Each new row is followed by its nearest point in the smallest flat space through zero that holds the last named rows.

Q189, 4 rows:
[[-19  18  -3 -35  88   4 -31   8 -31 -13 -22]
 [  2  57  33  52  65  31 -62  19 -29 -32   6]
 [ 26  34 -30   4  35  78  -4   0 -54  20 -22]
 [ 58  57 -34 -39  35  47 -25 -35 -31 -65 -39]]
New rows:
[ -3  -7 -36  32 -12  29 -46  33 -39 -29  45]
[  9  22  10  35   5  25 -15   7 -12  -1   7]
[ 13 -27  43   4  41  41  11   6 -30 -28  35]
[ -3  15   7  15  25  14 -16   9 -14   0   1]
[-23 -11  17   5   5 -30 -10 -30 -33  43  -1]
[-23 -15   5   0  13  -8   4  13  -2  24   4]
[ -8 -11 -37  16 -30 -43  48 -40  42 -17 -19]
[ 10 -21  -8 -21 -48 -29  23 -18  30 -11   1]
[ 41   2  25 -29 -12 -42   6 -38   4 -32  19]
[ 16   2   1 -21 -20 -29  -3 -20  25 -44  -3]
[ 19  26 -42  -4 -32  45 -25 -31   2 -14 -26]
[ 43  24 -24  -5 -19  36   5 -22 -11 -20 -14]

Q25:
[[ -4 -62 -42 -11 -14 -71  63 -13   0  15  76]
 [-56  -5 -20  22 -21 -19  27 -21 -10  22 -43]
 [-18  55 -38   6  50   2  32  28  38  -7   5]
 [ 13 -21 -57  -1 -15 -14   6  35  63 -21  62]]
New rows:
[-12   5 -14  -1  16   1 -29 -31  15 -32  -4]
[-1  7 -3  3 -1  9 -8  7 10 -5 -7]
[ 28 -34   2  44 -23 -39 -29   5  -2  33  -5]
[  1 -34   2   1 -35  -7 -11 -10  -5   2   3]
[ 59  14 -56   5 -18 -50  10  28  25   3  -2]
[  3  -7 -32   0  -3 -10  10  18  32  -9  32]
[  1  -8  -2  63 -70  -1 -19  27 -40 -23   2]
[ -6 -30  -1  10 -48   6 -27  -5   4  -1 -16]

Q890, 4 rows:
[[-17 -69  17   5  16 -57 -10 -52 -75 -17  -1]
 [-43  34  19  59 -22 -18 -23   9 -30  34  -4]
 [ 31 -44  17  50 -22 -49  -4   2  60  20 -29]
 [ 43 -61  61  45  63  17 -24  32 -17  31  24]]
New rows:
[ 22 -19  23  -4 -24  14  17  13  12 -32 -39]
[ 18 -14  -4  -6  -2  -5   7  -1  26  -5  -7]
[ 18  -8   7   0   3 -29 -85   0 -18  25  14]
[ -3 -17  21  27   9 -12 -12   1 -20  13   3]
[ 16   4  16   7  18 -40  46  25  24  62  -3]
[16 -8 13 27 -4 -6 -5 15 29 17 -7]
[ 20   7 -16  58  49  -4 -11 -20   5  39 -22]
[  7 -11  22  35   5  -6 -12  14   4  21  -1]
[-36 -18 -30  26   1 -23   9   3  34 -34 -22]
[ -2  -5 -11   3 -24 -27   5 -14  20  -4 -17]

Q965, 4 rows:
[[  21    5   17  -13 -100   64   99   28    9    4  -81]
 [   0   87  -29  -12  -90   38   34   15    0  -13  -31]
 [ -21   61   48   16  -61   65   97   61   -7  -15  -85]
 [  20   20    6   -3  -67   82   42   22  -39   -7 -100]]
New rows:
[  0  -8  70 -18 -42 -26  12 -11  -3  22  -2]
[  1 -16  15  -2 -11  -2  33   7  18   6  -3]
[-13  -3  -1 -13  46  -6 -64 -41 -28  32  52]
[  0 -10 -20   2  48 -26 -65 -24 -15  -1  35]
[ 25 -46 -26 -38 -39 -42  -2 -19 -59 -24 -13]
[ 32 -34 -27 -18 -21  10 -18 -26  -8  10  -9]
[ -2  -7  -5   0 -17   7  -3  -7  -3  32 -37]
[ 12 -10  -3  -5 -14  17   4  -2  -9   2 -20]
[-30 -12  20  58  37   5   9   4   3  10  50]
[-24  -4  28  16  45 -24   2  13  10  -2  22]

Q470, 4 rows:
[[-53   0 -32 -35 -16  16  -6 -11  17  14 -64]
 [  6  11 -20  25 -18 -12  20 -49  31 -38   7]
 [ -7 -11 -35 -67   0   6  28 -16 -38  33  16]
 [-40  -5  23  -2  -6   3  21 -26  20 -42 -31]]
New rows:
[  2 -20  63  17  22  12   9 -19 -70   4   1]
[ -1 -16  54 -11  21   1  17  18 -29 -12  21]
[  3   9  -9  28   5  70  15  -8 -39  -8 -10]
[-2 -2  2 -4  1  1  2  0 -3  0  0]
[ -9 -19 -67 -65  35  -2 -32 -22 -10 -70 -38]
[-31  -2 -29 -33 -13   6  16 -28   6   1 -26]

Q815, 4 rows:
[[ 13  36 -34 100  -2 -15 -28 -60  36   0   5]
 [  8  27 -28  70  47   0 -16 -47  18 -44  55]
 [ 12  34  35  38  24  42  28 -27 -29  37  14]
 [-39  34  21  33 -10 -43 -49 -33   8 -39  21]]
New rows:
[ 15   2  28  -4  53 -31 -16  35  12  33   4]
[-2 -1  8 -9  5  6  5  4 -8  0  4]
[ 13  -5 -11  -5 -20   2  10  44 -41  19  -1]
[  6 -11   4 -22  -6  11  15  16  -8  18 -14]
[  2 -35   8  29 -37  41 -19 -43   3 -37  -5]
[  0   8  -8  21  -2  -7  -9 -13   9  -3   1]

Q670 (4 x 11):
[[  8 -20  46 -10  26 -18  15   3 -39  27  24]
 [ 66 -54  26  53 -47  -3  23   6  42   3  20]
 [-47 -33 -12   3  -7  46  34  33  44 -23  34]
 [ 26  52   8   6  -6  16  -5  19 -11  23  46]]
New rows:
[  6 -12  12   3 -11 -32 -10 -36 -58 -23  46]
[ 15  -4  24  -4  12 -18   0  -5 -26  17   4]
[ 15  -3 -28   3 -18  14 -13  -3   3  27 -22]
[ 13  10 -12   8 -12  -2 -10  -7   9  -5 -13]
[ 30  10   1 -16 -20  10 -50  23  -5 -12  12]
[ 19  27  -6   7 -11   3 -10   1   1   5   6]
[-26 -39  34  41  47  32  36 -45 -17 -42  39]
[-25 -48  24  -6  16   5  30  13  -1   0  20]
[  7  -6  16  34  24  -8 -37 -21 -36  27  14]
[ 21   7  21  -3  10 -19  -5  -8 -28  19   2]

Q149, 4 rows:
[[  2 -21  23   0 -18  15  37 -36 -11   5 -16]
 [-25  34  28  13   3 -65  47  22 -61 -43  -1]
 [ -6  10 -47   7   5 -54  44 -26 -41   4  23]
 [ 27 -65  25  50 -52 -16  32  14 -13  54 -23]]
New rows:
[ -6 -18  -1  -1  31  23   0 -14  -5  -7   6]
[ -1   2  -2 -11   4  14   0 -17   6  -3   0]
[  9  10  -5  12  15  22 -34 -33 -13   4 -15]
[  1   0  -6 -11   5  18  -8 -14  12   1   1]
[-11  -2  -6  -9   5  16  -2   9 -70 -31 -25]
[-11  15  17  -4   3 -10  17  -2 -18 -22  -4]
[ 28  22  -8  11  -3  -3 -29  -9  45 -35 -16]
[ -1   9  -2 -10  10  15 -26   9  18  -6   2]
[ 31  30   3  -1   6 -10  -3  36   7  24 -47]
[  3  -2  10  11  -4  -6 -15  30   4   3  -3]

Q427:
[[ 66   8  12 -18 -21 -74  73 -53 -38 -15 -44]
 [-15  20   0 -63  22  25  18 -36   9 -21 -49]
 [-17 -33 -13 -67  24 -13  10  14 -28  18 -62]
 [-34 -18  20 -46  26 -34  12 -63  29  19 -23]]
New rows:
[-19 -30  -9 -31 -24 -14  -2  46  20 -25 -20]
[ -9 -16 -10 -18   8   4  -6  23 -13   9 -17]
[ 38 -13 -35 -45 -25  10 -28 -24  13  47 -28]
[ -6 -10  -3 -25   9  -6   6  -1  -7   5 -22]
[-45 -10 -24 -27 -44  43  37 -42 -10  -5  24]
[-10  14   3 -14   8  17   1 -19  15 -11  -6]
[-29  -1 -17  47  11 -18   8   0  23  43 -34]
[-13 -19   5   4   5 -18  -8  -1   6  19   9]
[-18  45   7  14  41 -16  41 -30 -29  20  11]
[  7   7   9  -3  -2 -14  14 -29   7  -5  -2]

Q931 (4 x 11):
[[-13   1 -23 -61  -1  35  49  27 -29   7 -41]
 [  7  22  64 -16  46   5  42  26  23  11  -4]
 [ 24  19 -11  20   9  -5  30 -24  22 -18  20]
 [ 42  22  25 -33  73 -10 -39  42  14 -15   2]]
New rows:
[-14 -70  19 -51  -7 -20  26   7  26  -3 -17]
[-18  -6  16 -17  -4  11  14  15 -10  15 -17]
[-13  48 -12   4  -7  -3 -28 -21  29  23  32]
[  8   2   0  22  -1 -11 -13 -13  10  -6  15]
[-50  41 -25  51   7   5  63  -4  28   0  10]
[ -3  11   3  25 -15   5  64 -30  17  -1  11]

Q316 (4 x 11):
[[-59   0  15  -3  25 -35  26  38 -32  14  41]
 [ 28 -47 -20  -2 -47  20  -8  -8  18  57 -14]
 [ 45  -8   4 -35 -49  13   7  57  -3  36   2]
 [-51  65  -7  30 -27  -9  34   2  56 -39  42]]
New rows:
[  9  27  15  -7 -15  21 -27 -21 -21  38  24]
[ 9 -7 -1 -4 -8  4 -1  4  0 10 -3]
[ -2  27  -8 -35  75 -41  15  86 -19 -21 -31]
[  2  26  33 -32  43 -20   6  52 -53 -28  10]
[ 22  -5   8  22  -5 -23 -34  23  12   2 -19]
[17 -3  0 -6 -4  6 -6  1 -1  1 -9]
[-22  32  25  -4 -86   9   0  47   5  34 -45]
[ 17   9  -4 -14 -54   9  17  40  22  23  15]
[-20  25 -18   3 -39  -2   8  24  27  39  -6]
[ -8   4  -9   3 -42   3  17  17  27  22  19]
[ -8  25  -5  52   3  -3 -42 -46   3  -2 -27]
[ -6   0 -11  25  14   7 -14 -52  18 -20 -17]

Q312 (4 x 11):
[[-11  15   5  93  21 -18 -30 -55   3 -14  17]
 [ 22   5 -28   1 -30  20  30 -20  39  22 -23]
 [  2  45 -17  61  12  28  12 -15  -9  -5 -19]
 [  8 -49 -66  41   1  -7   9 -38 -27  20 -56]]
New rows:
[ 29  52  30 -24 -39  15  20  23   1  10 -30]
[ 11  39   4 -26 -14  34  28  26  17   4  -5]
[ 39  -7 -14 -13 -17 -10   9  21 -16   1  21]
[  2  -9  -2 -21  -5   1   5  10  -1   4  -4]
[ -3 -28 -14  30  27   5 -77 -45 -16 -19  36]
[-16 -24   9  45  21 -36 -37 -32 -15 -12  19]
[ 11  20   5 -28 -27  10 -15  36 -33 -46  41]
[ -9  18  28 -29  10   5  -4  36 -14 -13  18]
[ 29 -35  -6   9 -14 -27   4 -17  13   5  -8]
[  6 -32 -14   2 -12 -17  -3 -25  15  12  -5]

Q431, 4 rows:
[[-59  -7 -15 -43 -31  -9  15 -88  22  52  22]
 [-60  50   5 -24 -20  19  67 -52   5  -8 -10]
 [-38 -20  28  17  18  41  24 -33 -64  57  22]
 [ 35 -11  -5 -35   4  -3  77   2 -46  22 -10]]
New rows:
[ 30 -31  -9 -22 -15 -11 -34  46  -7  32 -13]
[ 42 -35 -12  -5   5 -21 -24  21  -3  15   6]
[  4 -49  -4 -31  -1   1   1  16  12  47 -19]
[ 20 -31 -11 -18  -2 -16  -2  -7  -8  31  10]
[  2 -37 -40  27  -1  60  17 -18 -42 -41 -55]
[  2  10  14  12  12  18  23  14 -27  -7  -7]

Q709, 4 rows:
[[ 13   6  25 -46 -13 -16 -56  19  42 -42   2]
 [-18   3  82 -25  30 -20  -5  -4  84 -82  36]
 [-79  12  59 -14  -5 -38  65  34 -35  -9  -5]
 [ 20  53  10 -60  27 -47   5  -7  11  29 -24]]
New rows:
[ 34  -1 -21  21  19  -6   1   9 -12  48  -8]
[ 22   8 -31   7   8   5   5 -15 -15  35 -11]
[ 19 -25 -18  22 -32  12  25  21 -33 -18  44]
[-14 -26 -11  31 -19  23   1   8 -19  -5   7]
[  9 -33   9 -32  44 -37  26  26  -3  45  26]
[ -4  20   9 -13  17 -19  24  -6  -3  16  -7]
[ -3  26  48  13  40  33 -38 -31  46 -15  20]
[ 16  -1  22   2  29   5  -7 -24  54 -32  23]
[ -5   9 -19  38 -31 -23 -45 -24 -42 -39  15]
[ -1 -19 -12  11 -24  16 -21  13  -9  -9   1]
